The first 4 rows are patterns. Each new row is the sum of 2 different patterns, raised or lowered, with some noise. Before adding, each is slid sideways (what falls off one end comes back at the other) and multiplied by a number that may be negative. Names go in the order of the patterns.
Known rows, each followed by the names of its patterns:
[ 25.1   0.5   9.1   3.3  -1.3 -15.8   1.5  -1.8 -17.5  12.1 -11.6  -4.5
  -1.3  11.4  -4.7  11.7  17.6   6.8  -6.5  18.8  14.7  -5.1   1.5  -4.4
  15.4   0.8  -0.1 -14.0   0.0   7.6  10.8  -7.7  14.6 -21.3 -11.3 -11.7
  26.2  15.1  -9.0  -3.7   3.6   1.8] : Q15
[-18.4  12.9  -8.5  -9.9  -5.4  -0.8  -4.6 -18.7   6.6  -6.8   2.6   0.9
  -3.0 -11.4 -20.4 -28.6   0.5   4.8   5.8  -0.8  13.5 -18.2  -1.7  -7.7
  27.8   5.0 -13.2  -7.7  -8.5   8.7  -0.7   2.3   5.9   6.0  -7.0  19.8
  16.6  -6.8  -0.1   2.0  -0.3 -11.1] : Q670
[-17.7  11.4  14.0  -0.8  -7.3 -10.8  -5.1 -16.4   0.9  -8.7  13.5 -12.1
  11.0  -3.7 -11.2  14.0  -5.8  17.3  -5.5  -8.4   6.6   2.6  16.2   2.5
 -14.6 -23.1   0.1  -3.2  -9.6  -7.6  -4.2  16.2  -6.0   2.0  32.6   0.1
 -13.6   3.7  -9.6   7.7   4.1  -9.4] : Q882
[ 12.8  -9.4  16.4  -8.8   5.7   9.5  -5.0   9.8  -1.6   4.8   6.8   9.5
 -23.3  15.9  -4.6  10.1  14.9 -30.0  -0.7  10.3   5.5 -16.2   2.1 -11.4
  -1.6   5.0  -8.2  -3.8  -1.8  13.3  11.9  -7.4  -1.2   9.8   6.4  -1.8
   0.8  -1.8  11.1   2.3 -12.6   6.1] : Q349

New rows. What belongs after each?
[-16.8  -8.8 -10.6  -7.7 -27.0  -8.3 -13.2  10.3  -8.2 -13.9  -5.3 -11.0
  12.2  -3.6 -11.3 -26.9  -9.2 -29.8 -23.4 -19.7   6.5 -35.1 -16.0  -6.6
 -17.2   4.3 -27.5   2.8 -13.4  -1.1  -3.7 -15.1  -7.0   2.0 -33.3  -4.6
   1.4   0.6 -39.9 -27.9  -3.2   7.4] : Q15 Q882
[ 16.7  25.3  10.6  18.8  27.1  28.0  -4.8  12.1  18.9  26.5  19.0   7.5
   3.9  12.6  14.6  18.3  12.7  10.2 -11.2   9.0   6.8  30.3  23.1  14.0
  20.7   7.1  20.4  36.6  17.2  20.6  16.7  21.9  -0.7  18.9  10.1   0.1
  23.7  12.3  21.6  29.0  21.5   7.8] : Q15 Q670
[ 17.6  16.8  10.8  -4.8   4.8 -15.9  10.8  -5.3 -22.3 -17.3  14.4  -3.9
 -11.9   0.0  -6.6   0.3 -25.7   2.2  -4.3  23.4  -7.6   3.5 -11.4  -0.9
  -0.8  14.5  23.2   6.5 -28.3  -6.9  10.5  16.0  -1.4 -12.2 -39.3   0.9
 -11.5  -8.5  -2.0  11.4  10.0  -2.8] : Q15 Q882
[ -5.6  -8.4  10.2 -18.5  -2.7  20.6   5.7 -14.0  -7.1 -18.2   6.1 -11.4
   3.3 -10.4  13.1 -11.3 -15.4  -2.8  -9.6 -11.8 -17.8 -19.3  -9.3  -0.6
 -15.8   5.4   4.0 -13.2   6.0   5.4   1.3  -0.5  -5.7   1.3  -9.6  10.4
 -10.3 -28.6 -26.6   1.3 -19.8 -21.9] : Q15 Q882
[ -4.5  19.5 -11.4   3.1  10.5  18.8 -14.1  10.1  -8.6  16.7   8.8  -3.9
  47.5   5.6   5.1 -12.1  32.8  -5.9  18.0  18.0 -13.6  18.6  -8.2  12.0
   0.9 -11.8   9.7  -8.0  -3.8  13.4  29.1   3.9  10.2   6.9  11.9  20.3
 -16.9   1.4  13.1 -41.8  15.0  13.1] : Q882 Q349
[-4.3 17.4 11.7 30.9 16.0 16.0 34.1 28.0 13.9 23.5 24.2 17.4 45.3 10.3
 41.5  8.2 13.1 48.0 21.9 16.7 25.4 52.5 42.1 33.6 21.1 14.2 31.6 15.2
 39.0 12.0 19.3  9.6 19.3 24.5 22.0 32.0 16.6 24.5 11.4 16.9 29.9 20.7] : Q670 Q349
[-12.1 -15.7  13.8  -2.1  10.3   5.1  17.8  12.3  19.6  17.2 -11.9  17.5
  15.7  15.7  -0.9  20.2  -3.9  -3.2  -6.0  19.7 -14.3  -3.5  17.8  -1.3
  13.6 -16.9  10.4  12.0  16.3   6.1  -7.5  -2.6  21.1   8.1  25.3  19.0
  22.2  -9.5  -4.9   4.1  14.2   2.8] : Q15 Q882
[  9.9   6.0  15.9   8.7   4.7  -4.8  18.0   9.7  -0.1   5.5   0.9  -0.8
  -9.0   9.9  -0.1  18.8  -7.7  15.8  13.9  -4.0  10.7   9.5  13.2   8.2
  -2.1   9.6  12.7  15.3  10.5  -7.5 -13.1   2.9  17.1  -7.9   6.1  -1.2
  12.5  19.4  10.4  27.4   6.3   5.1] : Q882 Q349
[ -0.4 -24.3   4.4  -3.2   7.7   0.7   2.5 -17.7  10.7  10.1 -14.0  -6.2
 -10.4  15.0   3.3  -9.7 -20.1  -0.1   5.5   4.3 -11.8   6.5 -18.6 -14.5
 -23.8  20.5  14.5 -18.8   0.9  -8.0  -1.4  21.8  -7.3  10.4  -4.5  -3.8
 -14.3   2.0 -20.7 -11.9   2.5  -9.8] : Q15 Q349
[  3.7  -4.8  -3.2  -0.2   0.9   7.0  -3.2 -21.2  17.1   9.8   3.3  -4.6
  -3.7 -22.8  -4.5  -3.5  -1.8  23.4 -33.1   7.8   4.5  -7.1   1.6  -5.4
   7.1  -5.9  -4.6  -0.1   0.6  14.1   9.0  -5.2 -27.2  -0.4   4.2  -4.3
  -8.4  -4.4  14.3   1.0   3.6  21.7] : Q882 Q349
[  9.0   0.2 -12.7  -6.7  -1.2  10.6 -10.3  -8.5 -11.8  -4.1  -0.9   0.6
 -13.8  10.3 -20.4 -24.3 -12.7  19.0  -2.2  -5.6 -14.4  -2.3  -1.4   7.2
  -1.5  -2.9  -2.0  -4.2 -15.5 -18.7  -0.3 -22.8   7.1  -7.4 -28.1  -9.2
   7.4  -7.8  -8.9   7.3  -9.2 -13.6] : Q15 Q349
[  6.6  21.5   8.6  20.4  21.7  40.5  15.5   7.7  13.7  34.5  36.4  18.4
  33.2  14.2  35.0   2.5  28.5  -4.4  19.7  31.7  10.0  17.3   8.4   9.2
  17.6   2.7  29.5   9.1   8.7  28.6  39.5  18.5  35.3  26.9  29.2  24.6
  -0.5  12.3  16.5 -17.9   6.0  35.8] : Q15 Q882
[ 21.3   6.2   8.0 -29.5  -8.3   5.3 -10.5  -2.0   5.6 -34.9   9.7 -20.1
  -1.4   5.7   6.9   2.5  -3.1  17.4 -10.0  15.9 -19.2   9.8 -18.9   9.4
  -2.3 -47.1 -11.0  11.4 -16.2 -31.2   2.4 -16.3  -0.1 -12.9 -12.2  -8.2
   7.4   7.1  -1.5 -20.9   1.6  -8.4] : Q15 Q349
[ -1.2  21.3   0.2 -15.7  13.0   7.1  -7.3  -4.6  -2.3   4.2   9.9  20.2
  28.5  -5.1  10.8   2.7  20.0  -7.4   5.8  11.7   1.9  11.3 -23.1  13.4
  22.8 -12.2  17.0 -20.3   5.9  24.9  18.4  12.2   3.9  16.8  16.5  14.4
 -32.3  22.7  -3.6 -15.2  17.5 -13.9] : Q882 Q349
[16.2  6.7 11.2 16.1  8.9 22.6 13.0  5.5 24.8 35.9 19.3 15.3 22.4 18.4
 25.3  5.3  9.0 19.3  2.3  7.3 35.8  5.9 23.1 17.0  7.3 27.4 24.7 10.1
 10.4 24.7  0.6 32.7 14.0 31.5 23.9 -1.7  4.6 30.5 12.4  3.4 21.5 -2.3] : Q882 Q349
[ 15.1   7.8  23.0  15.7  33.5 -13.8   2.1  35.6   9.0  33.3   4.1   8.3
  18.2   3.4  11.7  18.2  -6.4  -4.7  39.4   4.1  17.4   8.3  13.7  56.8
   5.3  17.7  20.4  35.1  15.5  29.6  35.0   5.3  29.3  16.1  17.1   9.3
  16.9  41.0  44.3   9.8   7.6  11.2] : Q670 Q349
[  4.1  -3.5  21.8  11.6 -10.5  30.1 -17.3   9.8  -9.1  23.6  23.7   0.2
  17.5  11.4  -3.6  10.9   7.8  11.7   2.8   0.2 -10.9  20.6  -0.2  -9.7
  41.4  -6.4  -9.3   8.0   8.2   6.7  20.3  14.2  -2.6  10.5  32.7  20.1
  -5.7  -1.3  -2.6   7.5   6.6  -0.2] : Q15 Q882
[ -6.3  -5.0 -14.4  -8.4   7.1   6.3   7.3   2.7 -13.8  14.5   6.3  -4.1
 -12.7  -3.2  -2.5 -14.8 -21.5   6.0  -6.1 -24.7  14.5 -14.5   3.7  -7.7
  -8.9   5.7   3.1  -0.6  -4.2  -3.6 -20.2   1.1   7.6  15.2  19.5 -52.2
 -15.5  12.1   3.6 -21.7  -2.8 -34.2] : Q15 Q349
[ -0.2  10.2  -3.3   8.0 -27.0 -27.1 -34.2  19.8  16.7   0.7  -1.6  17.6
 -14.9  17.7  -5.7  32.8   7.6 -10.3 -17.9  -7.3   7.7 -13.4  11.9  -1.6
   0.8  -6.8  27.8  12.6   2.3  13.8   7.5  -5.0   4.4  -5.3  10.4  -7.9
 -12.0   6.3   1.4  -3.3 -28.9   8.6] : Q15 Q670
[  3.6   5.9  12.6   4.4  17.8 -13.7   4.4  11.9  -6.0 -20.1   3.0 -18.9
  -5.8 -11.3  -2.0  17.1   9.5   2.6  30.9  16.6 -18.7  15.4  -2.1   8.5
  -2.3  -2.5 -20.5  -1.5   7.8   7.0 -18.7 -17.1   1.1 -12.8   8.4 -16.1
  13.2  -7.9  23.3  -0.3 -12.4   7.2] : Q15 Q882
[-17.8   1.0 -11.3  10.9  -3.3  -5.6   6.2   1.5  -6.6   4.6  -0.8  -3.9
  -2.4 -10.3  -8.0 -11.8 -18.8   6.1 -16.7 -13.2   1.0  -8.3 -16.0 -11.1
 -11.3  -2.5  -6.8  -8.8  -1.6 -19.7 -17.6 -27.8  -7.9  -6.5  16.4 -14.5
   9.4 -24.6 -15.9  11.5  17.2  -7.2] : Q670 Q349
[-15.6 -33.7  -7.3 -11.6 -12.7  -8.7  -9.5 -14.2 -11.2 -27.7 -12.2  -6.2
 -21.6  -4.8 -29.7 -20.4  -7.2 -10.1 -14.7 -21.7  -4.4 -24.7  -7.0  -4.5
  -1.1  -8.0  -9.6  -6.9 -16.6 -17.1 -20.8  -9.0 -23.0 -40.6 -11.8  -5.8
 -15.6 -14.3 -21.4  -9.6 -12.1 -10.5] : Q882 Q349
[-21.7  -9.5 -31.0 -21.6 -19.0 -16.4 -17.5 -37.7 -22.3  -2.9   2.2 -17.0
 -22.9 -10.3  -2.1 -18.0 -40.0  -7.8 -31.1 -37.4 -21.8 -12.6 -16.5 -17.7
 -21.7 -24.0 -14.5  -8.4  -9.9 -40.3 -13.0 -19.2 -18.4   7.6  -3.3 -25.7
 -14.3 -15.2  -9.5 -19.2 -13.4 -11.0] : Q882 Q349
[  7.7  16.4  15.0  -7.3  17.9  -3.1 -16.0  -2.9  23.0  13.4  -5.3   7.2
  21.4  27.7  23.1  -4.1   2.3   4.9 -14.1   1.5   4.7   6.0 -40.5   6.7
   2.0   3.5   6.5   1.7  -6.2   8.0  10.7   0.7   1.5  -0.3   0.7   1.2
   2.5  -6.6  14.8   9.8  17.8 -24.2] : Q15 Q670
[-23.1 -26.2 -32.0  25.3  -2.3  -6.4 -20.4 -14.7  -6.0  16.2   2.9  -1.1
 -20.0 -30.5 -28.4 -13.8 -22.3 -35.4  -3.1 -10.1 -20.9 -11.3  25.5 -16.3
 -10.8   8.9 -13.0 -11.4  10.1  -4.6 -31.1  -0.8  -3.2   3.3 -17.3 -19.5
 -30.2 -25.2  -3.2  -8.2  -8.7  -6.4] : Q15 Q882
[ -5.8 -10.9  22.9   3.9   7.5   9.9  25.9  22.5   7.7  26.9  21.3  10.7
  21.8  23.4  23.2   7.5  14.1  17.0  11.3  14.2  10.6  26.3  38.0  16.8
   3.0  15.4  -1.1  -5.9  17.1  27.4  24.7 -13.8   4.6  23.3  17.6  30.5
   4.6  16.8  12.4   6.9  -3.2  16.4] : Q15 Q670
[24.7 22.8 48.0 22.0  1.1 -8.6 28.9  2.3 33.2 24.3 28.6  6.5  1.0 31.4
 50.0 16.6  8.2 -0.5 12.3 17.7 19.4 15.6 20.2 27.6 34.4 36.6  1.2 22.8
 21.9  8.4 10.5 18.4 21.7 -5.9 22.7 23.6 -6.8 17.3 20.1 32.2 19.0 -0.7] : Q15 Q882
[-25.1  -7.8 -17.5 -20.4 -17.1 -23.2 -16.3 -18.6   3.5 -12.7  -7.5 -11.9
 -17.7   8.5 -20.2 -10.4 -20.3  -5.4 -13.0  -9.3 -27.2 -33.8 -21.7 -16.4
 -28.7 -31.9   0.5 -22.9  -0.2 -27.3 -21.1  -3.3  -5.4  -2.4 -21.2 -27.5
  -2.8 -24.9  15.1  -3.3 -12.5 -48.3] : Q15 Q882
[ -5.0   9.9  -5.6  -4.9 -19.0 -14.4  27.5 -12.8 -16.4   2.2  10.0   2.7
  -1.3   3.5  -2.4  17.4   4.8  -2.8 -16.4  -0.7  -2.8  17.7   2.4   5.6
 -18.1 -11.1   9.6  -5.0  -2.4   7.3 -23.2  -8.8   1.1 -11.9   9.3  10.6
  -7.1   4.8   8.5  -9.3   7.4   0.3] : Q15 Q349
[ 17.8 -13.8  -6.9  -3.5  10.4  -4.1  10.2  14.5  -7.2  10.0  29.0   5.5
 -19.6  -6.6   1.5  10.2  -3.9 -11.6  -8.4   8.9  13.9  -8.0  -5.2   5.7
  -7.0 -21.4  12.9 -19.6  21.1 -12.3   1.4   4.7 -14.2  12.4  -6.1   8.0
 -10.5  17.9  -5.8   9.2   5.0  -9.1] : Q882 Q349
[ -7.4  -6.2 -30.1  -6.1  -9.7  -3.5  18.8 -43.4   3.5   1.6 -10.9  -6.4
  -8.7  -1.8 -11.1  -9.2  -6.6  -6.6   5.5   7.2  -8.1 -32.9  -8.1  -1.0
  -8.0 -13.1  -8.5   6.7  -0.6  -3.2  10.9  -0.9  -6.9 -10.5  -1.9  -8.3
   3.3  -7.1 -25.6  11.4   5.8  -2.3] : Q882 Q349
[-27.1  17.9 -23.2  -9.4  19.9   4.1 -24.4   8.3   1.7   6.1  -8.4   2.7
  -9.2  -0.6   5.7 -11.7   1.2 -16.7 -12.8 -35.8  -5.8  -7.3  14.9 -25.8
  17.1 -32.6 -28.3  -6.7  14.1  23.1 -19.9 -18.8   1.2  -4.7  31.0  -1.9
 -12.3 -24.4  -8.7 -26.4 -15.5 -17.2] : Q15 Q882
[ -3.4  -1.0  12.6 -15.6  -4.3  -5.3  29.0  14.4 -12.5  -5.8   2.5  11.6
  -0.8   0.5   3.3  12.4  -2.0   2.9  15.6   7.3  -5.8  14.4  -6.0  -0.5
  -3.2   5.4   1.7  -6.8   0.5   6.6   5.0 -30.1  17.5  -8.1  10.8  13.7
 -25.0  -5.8  -4.7 -13.4 -11.4   5.9] : Q670 Q349
[ -4.3  25.1  25.3  23.5 -16.3   6.8  30.3  21.8  26.5   2.1  17.4  25.0
   6.9   1.8  29.9 -12.5   8.6  18.1   8.7  20.2  11.0  26.6  30.4  -0.1
  16.2  43.3  10.7  23.2  12.7  21.8  31.2  24.7   7.8  11.7  30.0  24.4
  42.8  44.3  12.2  18.3  15.5  18.8] : Q670 Q349
[ 21.6  32.7  33.5  30.3   9.1  11.4  36.7  20.6  36.5  24.7  34.2   2.7
  15.3  35.2  39.5  17.6  27.6 -11.4  31.6   6.8  21.7  31.5  28.0  25.3
  10.8  45.4  17.5  29.4  26.0  11.5  11.1  39.4  28.1   6.7  18.3  36.9
  11.6  11.9  15.8  25.0  24.5 -15.0] : Q15 Q882
[-24.6 -14.7  13.4 -34.2   3.6 -25.1 -23.8  19.1   0.4 -20.9  -4.3  18.4
  -5.7   0.0   6.7  -3.9  -4.7  -3.3  -9.9 -11.0 -20.0  -1.8 -16.3 -16.7
  -8.1  -0.2 -13.5   2.5 -30.8 -16.7  -4.2   3.7  -9.0  -5.3 -26.1   2.5
 -12.8  -0.7  -1.7 -10.6  -4.7 -14.3] : Q15 Q349
[  9.4   1.4  20.3  14.1 -13.0 -14.6  -4.8  17.5  -9.5  -2.4  15.9  10.4
   3.6  10.2  19.7   1.0  18.0   8.0   0.4 -12.1  -2.4   3.7  17.2   6.6
  12.8 -17.4  -9.7  -2.1  15.8  -3.1   8.0 -14.2   2.1 -10.7 -12.7 -15.9
  18.2  10.4  13.3  20.4   7.3   0.7] : Q15 Q670
[-20.8 -13.8  -9.4 -11.5 -19.1 -25.0   0.8   8.1   1.4  -6.5  -8.2 -11.7
  -0.2 -35.1  11.0  -0.9 -25.9 -30.5 -12.0  -4.3   0.1 -18.3 -14.3 -22.8
   2.4 -24.5 -22.6  -7.6  11.2  -2.4  -3.2  16.8 -19.7   7.9 -15.9   0.8
 -28.6  -2.8 -12.5 -33.8 -10.9 -18.6] : Q15 Q882
[31.8 27.3 29.4 21.2 18.2 47.2 45.6 12.8 32.8 14.3 17.1  5.2 23.4 44.9
 10.5 12.2 20.9 25.5 34.9  7.1 36.3 20.7 25.9 16.8 21.9 13.4 -4.4  6.7
 17.6 25.1 28.9 29.8 31.7 14.5 33.8 23.0 46.0 42.0 20.4 13.6 18.3 30.2] : Q15 Q670
[ 14.9   0.9  -9.6  32.0 -21.2 -23.6 -10.9  11.5  15.0 -10.4 -14.1 -13.6
   5.1  28.1  -4.9  -1.1  -8.3  -9.6 -30.5  -2.6 -12.0  -9.3  -3.4  -5.7
 -11.8 -12.0  15.6 -11.1  20.5   7.3  -5.9  -5.7  13.7  19.3  -7.2 -13.2
 -24.9  10.8  -5.4 -10.9 -21.8  -8.7] : Q15 Q882
[ 12.0   1.1  21.8  28.5   9.4  19.4  14.9  11.3  18.0   6.3  44.7  13.2
  25.7 -10.5   1.0  20.3  24.3  30.0  37.5  -6.7   5.9   1.1  11.0  -1.2
  40.6  11.8  21.2  -3.1  -1.9  32.1  21.9  22.6  -5.7  16.9   1.6  -6.4
  -0.3  22.9 -22.5 -15.7  22.1  10.6] : Q15 Q670
[ -9.6  -5.3  -6.8  13.6   3.9   1.1  12.5  -7.2  11.5   7.8   8.4   9.5
  -6.6  -1.6  17.8  -9.5  -5.1  13.1  -0.6   8.4 -15.6 -19.5  19.5   5.7
 -17.2 -16.8   1.4   3.4  -9.5   9.8   8.3   2.3   9.0 -12.9   0.0 -27.7
 -24.2  12.0  -7.3  10.6 -12.9  19.7] : Q670 Q882
[  2.2  -7.8  -5.8 -15.9  -9.5  -9.7 -21.6 -13.7   4.8 -30.3 -30.6   4.0
 -19.3  -4.4 -12.8  -5.1  10.7 -25.3  -0.4  -4.9  -8.6 -14.0  10.9  -3.4
 -12.8  -9.7 -20.2  11.9  -6.9  -5.1   4.2  26.8 -10.1  -4.1 -14.5 -10.6
 -15.0   9.4  -5.0 -11.2 -41.9  -7.7] : Q670 Q349
[-33.8 -14.4 -42.2 -27.4 -16.1 -38.6 -19.1 -50.2 -24.2 -10.3 -37.6 -37.3
 -35.0 -40.0  -8.6 -10.9 -31.9 -22.1 -24.2 -19.2 -27.3 -45.3 -27.2 -13.6
 -67.7 -22.1 -22.4 -40.4   3.0 -32.3 -37.0 -21.7   1.3 -38.3 -31.3 -24.8
 -24.4 -11.2 -19.9 -12.6 -39.2 -27.3] : Q882 Q349
[ -8.4  15.8   6.8   5.5  14.9 -17.6  15.9   3.1  -2.2 -11.3  11.7   2.2
   6.7  20.9  -4.8   5.8 -10.6  24.6   5.2  -1.8  11.0   1.2  13.7 -13.0
   7.7   7.9   8.0   4.9 -22.4   7.1  27.0  13.0  18.8  -3.0  15.1  16.8
   0.6  -2.1   5.9   6.1 -17.3  11.0] : Q882 Q349
[  9.7  11.1  -0.5 -10.2 -16.1 -18.3  -8.4   6.0  -0.1  10.3   1.5  -1.7
  -2.3 -10.0  26.4   2.3   4.9  -4.2  -8.6  10.4   2.5  14.2   7.3  -2.0
 -16.9  14.8  10.7  -6.6  -2.1   1.0  12.1  -6.7  -7.3  28.0  -3.8 -11.1
   2.4  -3.2   3.6  -6.3  -0.5 -13.3] : Q670 Q882
